The same things were measured in two ways. Each way mixes the same 9 hidden numbers, adds some noise and spreads widely along 6 directions of its own, which tell nothing about the thing.
Some things both ways: the first way, then the second way.
[-15 -20  25   4 -36  -6   5 -27 -16 -38  23 -20  -5   4   8  -6  45 -14]
[ 39  -1   1  15   9  -2  23  -5  12   1 -42 -20  18  56  10  11   5  12
  10 -27  30]

[-22   7  -9  10  14  41   7 -50   6 -17  -9 -25 -13 -39  -6  21  23   1]
[ 29  -2  -7   6 -12 -27  -4  17  14 -13 -17 -24  32   9  39 -26   6  24
 -14  24  17]

[  2  12  33 -25  33 -22  21 -11 -32 -34   6   7   4   1 -36  36  22   5]
[ -9 -28  15  -8 -10  -6  52  36  16 -38   5   5   0  -2   9   0  28 -15
 -13   6   1]

[ -6 -17  47  -6   6  -1  39 -45   7 -13  29 -44 -44  15  12  24  20  37]
[ 35   0  22 -25   1 -25   2  33   8 -35 -45 -11  45  38  37 -42  42  16
 -19  19   7]

[ 18  21   0 -35  37 -17  15 -16   9   7   7 -24  22   4  -7  20 -20 -18]
[ -3  34 -18   3  11   7  -2   8 -18   8  -6 -29   6  20  -7 -13 -11 -29
  19  48 -24]

[ -8  -7 -28 -11 -11  17  -1   4  34   2  24 -12 -21 -21  22 -11  24  -1]
[ 12  38 -15 -16  12  13  25   6  -3  19 -14 -16  -6   3 -14 -10   9 -17
  11  25 -25]

[-14  25 -28 -11  44  38   3 -10  29 -21   1 -14 -19   5 -12  29 -10 -14]
[ -2   8 -15  -6  11   6  22   2  -3  10 -27 -23   3  -9  22 -27  11  -8
  15  46 -47]

[ -1  -2  -3  -3  42   2  -2 -12  12  -9  35  -8 -26  -9  22   4  38  36]
[-14 -14 -15  -5 -13  -9  51  43   8  -9  16   3 -32 -15  12 -15  10 -20
 -20  12 -20]

[ -7 -32  -7  -5  21 -11   0  13   0  -2  10   9   7   7  26 -55  -7  20]
[ 24  63  28  18 -16  29  28  18 -20  14  -1 -37 -24  25 -16 -26   4 -61
  13   9  -3]

[ -1  -4  21  18  12  -3 -23 -17 -18  14 -14 -13   0 -21  -3   7  34  29]
[  2  11  14  15 -25  15   8  17 -37  13   6 -16 -11  -5  17 -28 -12  -8
  25  26  -4]

[ 17  -1  25  -6   8 -11   1 -14   2  17  21 -27  -7 -10  20   0  25  34]
[ 17  41 -19 -14  11  -3  18   2   6  18 -41  -2   5  39 -19 -24  12 -21
  12  32 -12]

[ 18 -27  38  -5   8 -53   4 -21 -19  -6  20 -16  14 -30  19 -11  27  48]
[  1  22   1  -5 -13   5  39  11   0   3  -4 -35 -15   7   2  -4  24  -6
  -2  10  -8]

[ -2 -46  48  19  30   0  14  -8   1  10 -18 -25   3  20  20 -20 -33  38]
[-22 -11 -16   2 -32 -24  12  22  10 -20  12   5   4   3 -19   0 -12 -12
  -3  52  24]

[ 16  12  16 -30  13 -28   7 -19   0 -11  44 -12  12 -19   8  31  33 -12]
[ 12  -1 -15  20 -16 -34 -17  15  11 -26 -22 -12  28  32   5 -35 -38 -56
  13  71  25]

[  2 -23  55  12  -2 -17  -2  -9 -55  -8 -49  -7  21  21 -34 -18  13  23]
[ -9  18 -66 -37   5 -26  21 -36  15  19 -25   1  -9  31 -26  17 -28 -21
  27  17  15]

[ -3   0  10  -5  62  28  13  -8  -7   9 -19 -16   2 -18   0  14 -30  41]
[ 25  27  26   3  10  25  22   0 -15   9 -43 -34  17  14  14 -23  33  -2
  26  27 -28]

[  3 -16  -9 -13  36   8   0  18  18  -5 -10 -19   7  20  13  -8 -29   9]
[-30   3 -60   4  10 -10  11  12  13  -4   0 -10   0   3 -15   6 -37 -40
   8  41 -16]

[ -6  -3  -6   6  38  27 -22   5 -23 -16 -46   7  35  -5 -21 -13 -21   1]
[ 22   3 -61  25  -6 -47  -8 -27  54  -4 -62   1  40  50   3 -18 -57 -41
  18  27  57]

[ -4 -10 -19 -14  -4 -31 -33   0  23  -3  24   9  -6  -5  31 -12 -22 -11]
[  7   4  20  20 -23  27  19  11 -13   8  -1  -8  -3 -22  15 -23  -8   0
  11  11  -6]

[-29  -1 -19   8  15  30   7 -15  10  -5  -1  -3 -18 -19 -13   3  37 -13]
[-15   9  17 -25  -8  15  46  59 -32  -1  32  -8 -36 -19   1 -14  42  -1
 -12  25 -48]

[  5  16  29 -12   2 -28   1 -49 -24 -16 -42   0   0   6 -56  26   7  -3]
[ 23  53 -11 -10 -23 -12  -6  24  16  -4 -42   3  24  52 -10 -49   1 -11
 -19  -6  37]

[ -9   8 -11   9  -5  15 -15  -2  -1 -16   2 -17  -3   8 -10 -15  36 -15]
[ -7  14 -37 -29  21  -3  46   5   5  18 -16   2 -16  17   8  -9  31   2
   1  14 -42]

[ 24  14  16 -42  11 -42  17 -38  33   1  20 -22 -19   7  -1  30  -5   7]
[  3  21 -28 -16  -8  -1  20  -8  13  11 -10 -11   8 -11   0   0  -3  15
   3   2   8]

[ 10 -14  28 -12  50 -22  -3 -27  -9   2   4  -3 -10   1  21   5 -23  56]
[ 15  16 -16  19 -21  11  16 -20   3  25 -26 -20 -13   5  -6  -6 -41 -18
  28  -1  23]

[ -4 -16  31  23  22  -5 -12 -23 -16   6 -16  -4  -6 -18  -3   4  45  36]
[ -7   7 -13  -2 -17   2  40  27  -8  15 -10   4 -33  15 -24  -7   1 -11
   9  17  -4]

[ -5 -21  -5 -14 -13   1  15  15  12 -20   7  -5 -11 -10  -1  -8  32   8]
[ 26  44  51   9   2  11  19  78   3 -48 -13 -20  37  32   8 -52  54 -45
 -31  21  -9]

Other things, the second way, with their names:
<758>: [  3  21 -12  12 -40 -11   1   7   3   2  -6 -14  -2  10  -1 -26 -25 -18
   2  25  31]
<944>: [  8  12  -3   3 -12  -1  10   7  -8  -7  -6 -30  -1  13  16 -17 -16 -31
  11  15   5]
<984>: [ 18   5  -3  19   8  17  36 -14  15  12 -44 -28   3  12   6  -1  -1 -17
  23   7 -11]
<589>: [-10  -3 -26  16 -18  -5  18  12  13  -9  -9   2   5  13 -13   6 -33 -18
  11  -2  36]
<118>: [ 20  -7  14  34 -15 -10  18  26  31 -26 -31  11  33  41  10 -19   5  -9
 -12  -2  41]
<168>: [-10   9   9 -36   4  29  50   8 -31  17  -9 -19 -19 -10  16   2  47  35
  16 -11 -39]
<520>: [ 12  34  24  27 -16  13  -7  43  -3 -17  24  -9  17  26  -1 -27   9 -14
 -31  23   8]
<35>: [ -7  -3 -58 -38  18 -25  26 -12  22  16 -19  21  -5  -1  -4  -6  -3  -3
   7  50 -29]
<62>: [-12  -3 -64 -18  -1 -15  25 -24  10  17 -15 -13 -13   1  -1  19 -38 -10
  27   0  10]
<57>: [ -8  30 -55  13  -9   5  19 -34  15  28  10 -11  -2  -4 -43  40 -54 -18
  33   1  40]
<960>: [-27  -6 -72 -14   3 -10   8 -12  26  13 -48  18   7  35 -32  15 -37  12
   9  -1  17]
<973>: [ 31  12  54  33 -36  20  12  12 -11 -13  -7 -45   9   2  25 -22   1  -9
   5   1  24]
<714>: [ 22  63  -6  -5  -7   8  30  18   0  18 -54 -24 -16  50 -25 -37  11 -48
   9   7  -3]
<861>: [  7 -13 -33  20   9 -19  -1  10  30 -18 -51 -10  35  46  13 -10 -22  -8
  -1  10  19]
<761>: [ 24  49 -14  -9   6   3  16 -14   4  24 -42 -20  -6  29 -19 -28  -4 -45
  23  46 -17]
<561>: [ -3   9 -10 -31  29 -14  38  25   7 -15 -23 -17  14   9  25 -29  61 -13
  -4  65 -63]
<270>: [ 12  20  -1  -1   7   8 -18  -2 -31  -4  -7 -63  10   8  21 -12 -24 -30
  28  44 -22]
<438>: [ 55  24  30  69 -18  26  11  30  14   8 -42  -1  31  57  -4 -13  -6  19
  -6 -59  67]
<521>: [ 22  -1  20   9  -3  16   9  30 -31   0   1 -27   2   7  36 -16   4  13
   6  -4  -9]
<121>: [ 26  22   3  40 -23   9  23  11   7  -1 -13 -15  -6  33 -23   1 -46 -61
  20 -23  57]
<773>: [ 24 -11  26   9  -5  13  26  15 -11  -6 -22   0  16  17   4   6   5  14
  23 -15  27]
<605>: [ 26  15  16  23 -28  19  36 -23  -2  22 -20 -11  -2  16   2   4  -7   6
  31 -29  44]
<202>: [ 31  26  18  22  -8  33  44  -8   8  15 -19  -2  11  10  -1   7   3   3
  18 -53  34]
<491>: [ -3  -1 -20  -7   2   5  40  27  -5  -1   7 -22 -25   9   1  20  -5  -9
  -3 -30   1]
<863>: [ 23  11  -7  27  10  -2  12 -11   5  -1 -24 -33  22  18  11  -4 -19 -39
  33  33   7]
<578>: [  9  32 -40  -9  -9 -15  15 -15  11  22 -44 -18 -10  30  -3 -29 -21 -36
  20  29  -1]
<840>: [ 32 -15  -8  22  -8  -1  24  -8  12  14 -36  -1  -3  43 -27  32 -29   8
  23 -25  55]
<602>: [ 32  45  21  26  -6  10   5  35  -8   1 -39 -16  16  50  17 -60  14 -31
  -3  11  -2]
<924>: [ 29  18  30   5  22  19  26  11 -17   2 -12 -61  10 -16  30 -14  40  -8
  16  51 -54]
<691>: [ 16  25 -24 -18  37   6  23  20  12   4 -50 -17  21  42  28 -23  40  18
 -19 -12 -39]
<851>: [-19  16 -29 -16  -4  -5  31  27  20  -6 -22  21  -4  27 -37  -9   4 -23
  -8  19  -1]
<988>: [ 21  14 -15 -23  26   3  29 -32  -1  27 -48 -36  12   1  22  -3  34  31
  29  35 -40]
<141>: [ 16  10 -32 -37   8 -31   3   5   0   0  -2 -13  14  -6  11 -14   2   2
   5  56 -12]
<394>: [ 24  -9 -11   7  -8  -2  23 -26  21  11 -40  -8  13  -3  29 -14 -13   6
  22   3  12]
<934>: [ 33   6  -6 -41 -15 -35  30 -46  20  -7 -32 -28  30 -21  43 -17  19   2
  31  28  25]
<950>: [ 12  -8  12  14 -11  18  28  -3 -14  12 -25 -29  -5 -23   0  -1 -11  -4
  42  30  -7]
<226>: [  3  13 -24 -36  21  -4  41  18   1   8 -20  14   7   0  -2  -8  31   8
  10  18 -26]
<818>: [-15  10 -28  22 -16   6  11  16 -20  16  32 -20 -35  -2 -29  14 -48 -35
  17  33   1]
<422>: [  4   8 -27 -19  16 -13  11  26   5   0 -35   1   9  32  -7 -19  11   3
  -5  34 -21]
<359>: [  8  33 -11   0 -28   9  14  -2   2  23 -66 -11  -2  18  10 -55  -4  -4
  14   6   1]
<836>: [  5  16  26  10  -9  30  47  28 -23  19 -16 -12 -28  26 -20  -1  35  10
  11   3 -17]
<24>: [-28  -5 -33   4 -16  -6  18  26  12  -4   7  17  -6   2  -8 -11 -16  -8
 -12  23  -1]
<906>: [ 11  14  25  47 -57   0  -2  16  -8 -14   9 -25   8  -2  22 -38 -34 -35
  12  21  46]
<746>: [ 19  19 -72 -58  41 -31  20 -45  29  30 -65  -4  12  22 -18   7  -3  -5
  32  49 -23]
<693>: [ 31  39  21   2 -10  26  17   0 -22  22  -1 -23 -10  -6   5 -22  -8 -20
  21   3  -4]
<764>: [-17  -5 -43 -10  -8 -23  33  24  28  -9 -18  19   0  17   2 -15  -1 -10
 -13   7   8]
<952>: [ 36   6 -21 -24  15 -11  23 -23 -15  35 -25 -38  -7 -20  40 -13   6  18
  35  33 -33]
<686>: [ 11  10 -25 -24  -4  -5  31 -18  -2  26   8 -16 -23 -11  11   8   1  17
   6   5  -8]
<671>: [ 43  28   2   7   8   7   4  -4  -9  18 -46  -6  14  39  16 -37 -11 -25
  30  11   2]
<882>: [  5   3 -39   4   8 -17   6 -13  23   8 -37  -2  23  14   2 -12 -16  -4
  15  45   0]
<581>: [ 26 -29 -18  23   1  -3  12 -36   1  21  -6 -14  17 -20  20  27 -36  30
  44  13  26]
<429>: [ 17  35   2   1   6   9  19  -1  10   6 -47  -4  15  46 -19 -20  15 -21
  13  24  -1]
<966>: [ 22  11 -17  12 -19 -11   9  -2   9   1 -43  -4  10  46  -9  -8 -37 -26
  24 -16  56]
<132>: [  1   9 -38  -5 -17  -8   6 -31  -9  32 -22 -30 -21  -7 -15   4 -47 -18
  45  46   3]
<745>: [ -6   9 -17 -12 -14  -7  35  18  11   8 -20  10  -6   6   0 -24  22  13
  -8  23 -12]
<678>: [  0  -7 -12   2   0  18  36 -48  -7  30   0 -26 -12 -18  24  23  -2  23
  36   5 -13]
<7>: [-13 -14 -27 -12  -8  -8  22   9   3   0 -19 -19  -6 -21  -2  -2  -8   2
  13  43 -17]
<776>: [ 35   3 -11  -8  -2  -6  14 -40   0  26 -20 -31  14 -23  25   4  -8  30
  36  22   8]
<282>: [ -1  -4 -56 -10   1 -20  14  -3  12  20 -11  -3  -7  -5   9  -4 -22  13
   5  21  -6]
<44>: [ -2  11 -24 -16  17  -7  23  -4  12   6  -1  -7   7  19 -12  13  20   7
  -3  39 -19]
<386>: [ 15  23 -10   5   6 -19 -23  38  19 -28 -72   5  53  71 -11 -53   3 -28
  -8  53   9]
<217>: [ -4  13 -56   4  -8 -30  23  -9  20   9  11 -36 -19  14 -14  23 -28 -26
   4  27  19]
<587>: [ 21 -11 -47  12   7 -13   4 -41  15  35 -33   0  14 -13  22 -11 -42  11
  36  41  -4]
<695>: [  5  19 -45   9 -19 -13   2 -24   6  29 -21 -10  -2   6  -3 -13 -41  -7
  24  26  20]
<460>: [  1  11 -16   2 -60 -34  15 -21  15   1  -3 -12  -3   5   4 -19 -22 -11
  12  27  58]
<634>: [ 27  30  15  36   0  27   0  11 -31  16 -41 -55   4  47  24 -25  -9 -13
  24 -12  -2]
<965>: [ -5   4 -14  -8  -2   7  25  11  -1   3  18  15  -3   1  -8   8  -4   4
  -1   2   4]
<806>: [ -5  -9 -36  18 -25  -1 -15 -30 -13   8   3 -31   2   2  20  15 -84 -11
  36 -17  48]
<669>: [  5   3  30  16 -16  21   8  24 -36  -7  16 -36   6 -30  42 -28   1  -4
  16  24 -20]
<277>: [ 15  32  24  -3 -19  21   4   1 -30  15 -11 -11  -4   9   8 -41  -1 -19
  23  33 -13]
<897>: [ 13   7 -20 -25 -15 -21  47  -4   6  19 -24 -11 -25   0  -6  -8  13  -4
  17  28   1]
<492>: [ -7   5  15  15 -16  15  27  41  -9 -18  -5  -6   6   3   9 -20   8 -16
   1  -1   5]
<423>: [ -7  15 -31 -22   7   2  22  11   1   7 -18 -10  -6  20 -16   7  -3   0
   4   1  -5]
<94>: [-10  38   2 -10  -2  20  21  33  -4   5 -21   3   1   8 -37 -29  27 -16
  -1  56 -34]
<486>: [-20   3 -14 -11 -18 -20  17  25   6 -21  -8  -9  12  13  15 -26  22  -1
 -11  38  -2]
<276>: [  5  15  -3 -15 -18   2  34   3  -6   7  -9  -9 -16  19  -8   5   5   0
  10 -14  19]
<379>: [ 14  59 -22  -8  15  25  37   6   2  38 -57  -3 -17  38 -34 -25  11 -31
  16   4 -28]
<922>: [ -2  59 -33 -13  -6 -15  -4  33  -7   0   7 -44 -17   9  -8 -43 -15 -69
 -10  66 -31]
<461>: [ -8   9 -14  15  -4  20   2  33 -27   2   4 -23  -6  -2  14 -18 -30 -21
  11   1 -13]
<1013>: [-22  11   0  -1  -4  11  12  16 -16  -4  12 -19  -4 -12   6 -24   8 -23
   9  69 -43]
<179>: [ 13  -7  -6 -18   0 -19  21  -2  11 -11 -22 -13  21  -3  36 -24  20   7
   4  37 -10]
<961>: [ 14   7 -13   6 -27   4  27 -43  -5  41  -6 -15 -21   0  -9  21 -16  26
  33   8  25]
<309>: [ -1  22  16  -3   9  24  26  49 -25   2 -35 -12   4  19  -7 -31  39   2
   8  27 -38]
<170>: [ -5  25 -15   2  -7  10  10   2  -8  15   0  -6  -9  10 -13 -11 -13 -18
  11  32  -9]
<527>: [ 16  -9   4 -27   5  -9  23  32  -3 -11 -55  19  23  27  19 -35  28  16
   8   5  -3]
<154>: [ 14  31  22  52 -34  17 -17  14 -17 -10 -20 -37  24  42  12 -32 -34 -30
  17  -5  45]
<549>: [ 20  40  -1   3  28  33  45  15   3  26 -49  -5  -3  31 -31  -6  33  -8
  12   4 -31]
<582>: [ -2  24  40  24 -46  31  36  45 -17  -7  57  -3 -19 -18  -9  -3  11  -1
 -20 -21  28]
<769>: [ 10  23  -3  31 -31 -19 -14  23 -13  -1  18 -34  -8  16  -6 -27 -29 -41
   2  71  13]
<288>: [ 17  32 -38  -4  -4  -3  50 -47  31  38 -40 -11  -4   5 -21  14   0  -5
  32   6  19]
<796>: [ -2  31 -38 -19  44  13  30   7  26  12 -65  -3  18  47 -45  14  32  11
   2  14 -30]
<699>: [  8  -5   2   5   3  20  18   1 -18  13 -23 -16 -10  25  17  -6  -7   0
  18  -6 -14]

Some of these things the first way, each followed by its name:
[ 25   3  26  -5   1  -1   7 -11  27  -6  12 -19 -25   5   4   5  30  24] | <288>
[ 11 -19  -3  -5  33 -19 -17  22  -5  31  -1 -10  26 -56  25  -2  12  46] | <589>
[  7  10  25 -16  16 -12  -4 -30   2 -30  17  -2 -26  22   1  22  -3  14] | <394>
[-18 -13 -13  -1  29  40  12  -4  51  -7  21 -12 -46 -12  24  31   9  10] | <950>
[-24  13 -25  -8  28  11  -8  -5 -16 -14 -40  20  22 -20 -46  15   9 -38] | <966>
[ 13  -7  14 -17  -1 -45 -12   8   1   4  11  -4  13 -15   2   3  13   5] | <851>
[ -2  -3 -13   0  70   1   2 -15   3  33   4  10  13 -54  19 -12   0  31] | <897>
[ -6  25  20 -10  24  16  -1 -34 -19 -23 -38   9  -2  49 -44   7 -32 -26] | <35>
[ -8  17  -2 -19 -25  12  10 -23  -4 -18  -5   0  -5 -14 -31  21  37 -34] | <746>
[ -8 -15  30  -6  61  11  28 -34 -14 -11  18 -17 -18 -24  18  20 -14  67] | <973>
[  1 -10  22 -15   5   2  16  -1  12 -32  24  -7 -32  21   1  16  55  13] | <121>
[ -7 -20  27  -3  -6 -40  -2 -18 -29 -13 -22   9  16   8 -21 -18   8  -9] | <276>
[ 10  -7  15 -15  15 -28  -2  -8   7  -3  30 -22   8  30  33 -26 -41   3] | <678>
[ -3  18   1  -3 -28   9 -37 -37  13 -27   0   1 -16  33  -1   7  -1 -41] | <587>
[  2   9  20  -4  -1  11  14  -9   0 -32   8 -27 -12  16 -21  16  42  -6] | <561>
[ -1  26 -30 -34  65  19   8  -1  14 -16  27   0   5 -32   5  33 -18   0] | <984>
[ 15  30  12 -38  23 -28  14 -50   3 -32  -3 -27  -5  47 -30  28 -24 -21] | <691>
[ -9  -6  -1 -12  22  12  24 -39   9 -41 -25  -5 -17  32 -29   2  13  -7] | <922>
[-11 -25  50  29  34  17   0 -41 -30   4 -35 -10   6  17   4 -28 -39  33] | <961>
[  1  27  -1 -15  39  -8  -7 -14 -24   0 -18  14  30 -27 -33  14  -4 -15] | <605>
[ -4 -20  25 -17 -19   2  26 -35  21 -42  26 -18 -34  33  14   7   8  -5] | <924>
[  3 -17  27 -10  17 -32   3 -20 -21   5 -22 -11  14  -4  -7   5  -2  25] | <423>
[ -1  -2 -11 -25  10 -35 -15  -6 -13  -6   1  27  30   1   4 -32 -35 -25] | <761>
[  0  20  15 -24  21   3  34 -33  12 -40  33 -26 -35  20 -21  47  42  -4] | <944>
[ -2 -13  -3 -14  20 -16  -7   3  13 -10  12  -1  16  28  22 -29 -50 -24] | <118>
[  3  21   7 -11  67  14  11 -26  10 -14 -11  -7  -7   9 -23  32 -11   4] | <906>
[ 14 -19  30 -26 -18 -69   6  -6 -12  -8  -1  22  18   6 -11 -30  -9  -7] | <934>
[  5  32   1 -28  48 -11   7 -28 -22  -4  -3   3  23 -27 -26  25 -12  -7] | <179>
[-13  -2 -17   5  40   7 -16 -11 -14 -14 -27  12  14 -11 -16 -13 -10   0] | <578>
[ -2 -15 -15  -4  30  -8   3   2  27   2  20 -10 -18 -26  20  -9  32  32] | <714>
[ -5  10 -25 -35  37 -12  24 -17  14 -11  26  -9  -2 -21  -6  24  33 -10] | <491>
[  2  33 -12 -13  47   2  16 -15  11  -5   7 -30  14 -37 -30  42  18 -16] | <486>
[ 18   8  11 -29  37  -8   0 -31  10  29  19  -9  11  -9  33  10 -31   2] | <581>
[  9  12  19  10  -7   9 -13 -31  12  -6  12 -32 -26 -26   2  33  67  28] | <695>
[ -6 -28   7   4 -51 -12  -7 -20   2  14  17 -13  -5 -38  28 -27  52   8] | <141>
[-12   2 -26  -8  43  27   5  -2  30   9  16 -23 -21 -21  18  17   1  19] | <669>
[ -8  -9 -13   6 -30   8 -18  16  17  13 -21  -2 -11  -3 -10 -17  37 -14] | <226>
[ 26  11   7 -24  50 -25  -7 -12   6  18   0  -5  -3  -2   1  14  -5  42] | <379>
[-22 -24  -4  19  -5   2 -27   5  -1   4 -52   2   7 -21 -18   1   7  -5] | <309>
[-19 -19   0  11  -5  15 -17  -6  13 -23 -22 -16 -30  19  -9  13  32  10] | <461>
[-13 -33  16  -2  35   9  15 -22   6  16  27 -16  -6 -10  51 -12 -15  32] | <840>
[ 21  22  23 -37  10 -37   9 -24  -1   4  20 -14   3  30  -7   7 -12 -16] | <965>
[  1 -12  12  -1  50  -2  -2  -6  13  13 -20 -36  -1   8   7  19 -47  29] | <960>
[-12 -38  42  31 -26 -12 -16 -28 -11 -26 -24 -13 -16  13  -2 -16  22  25] | <758>
[ -4   2  31  -4  11  15   5 -32 -23  -7  -9  -4 -32   1 -12  13  30  49] | <693>
[  1 -32  46  10   0  -2   8 -29   3 -11 -10 -33 -19  32  16 -16 -25  31] | <988>
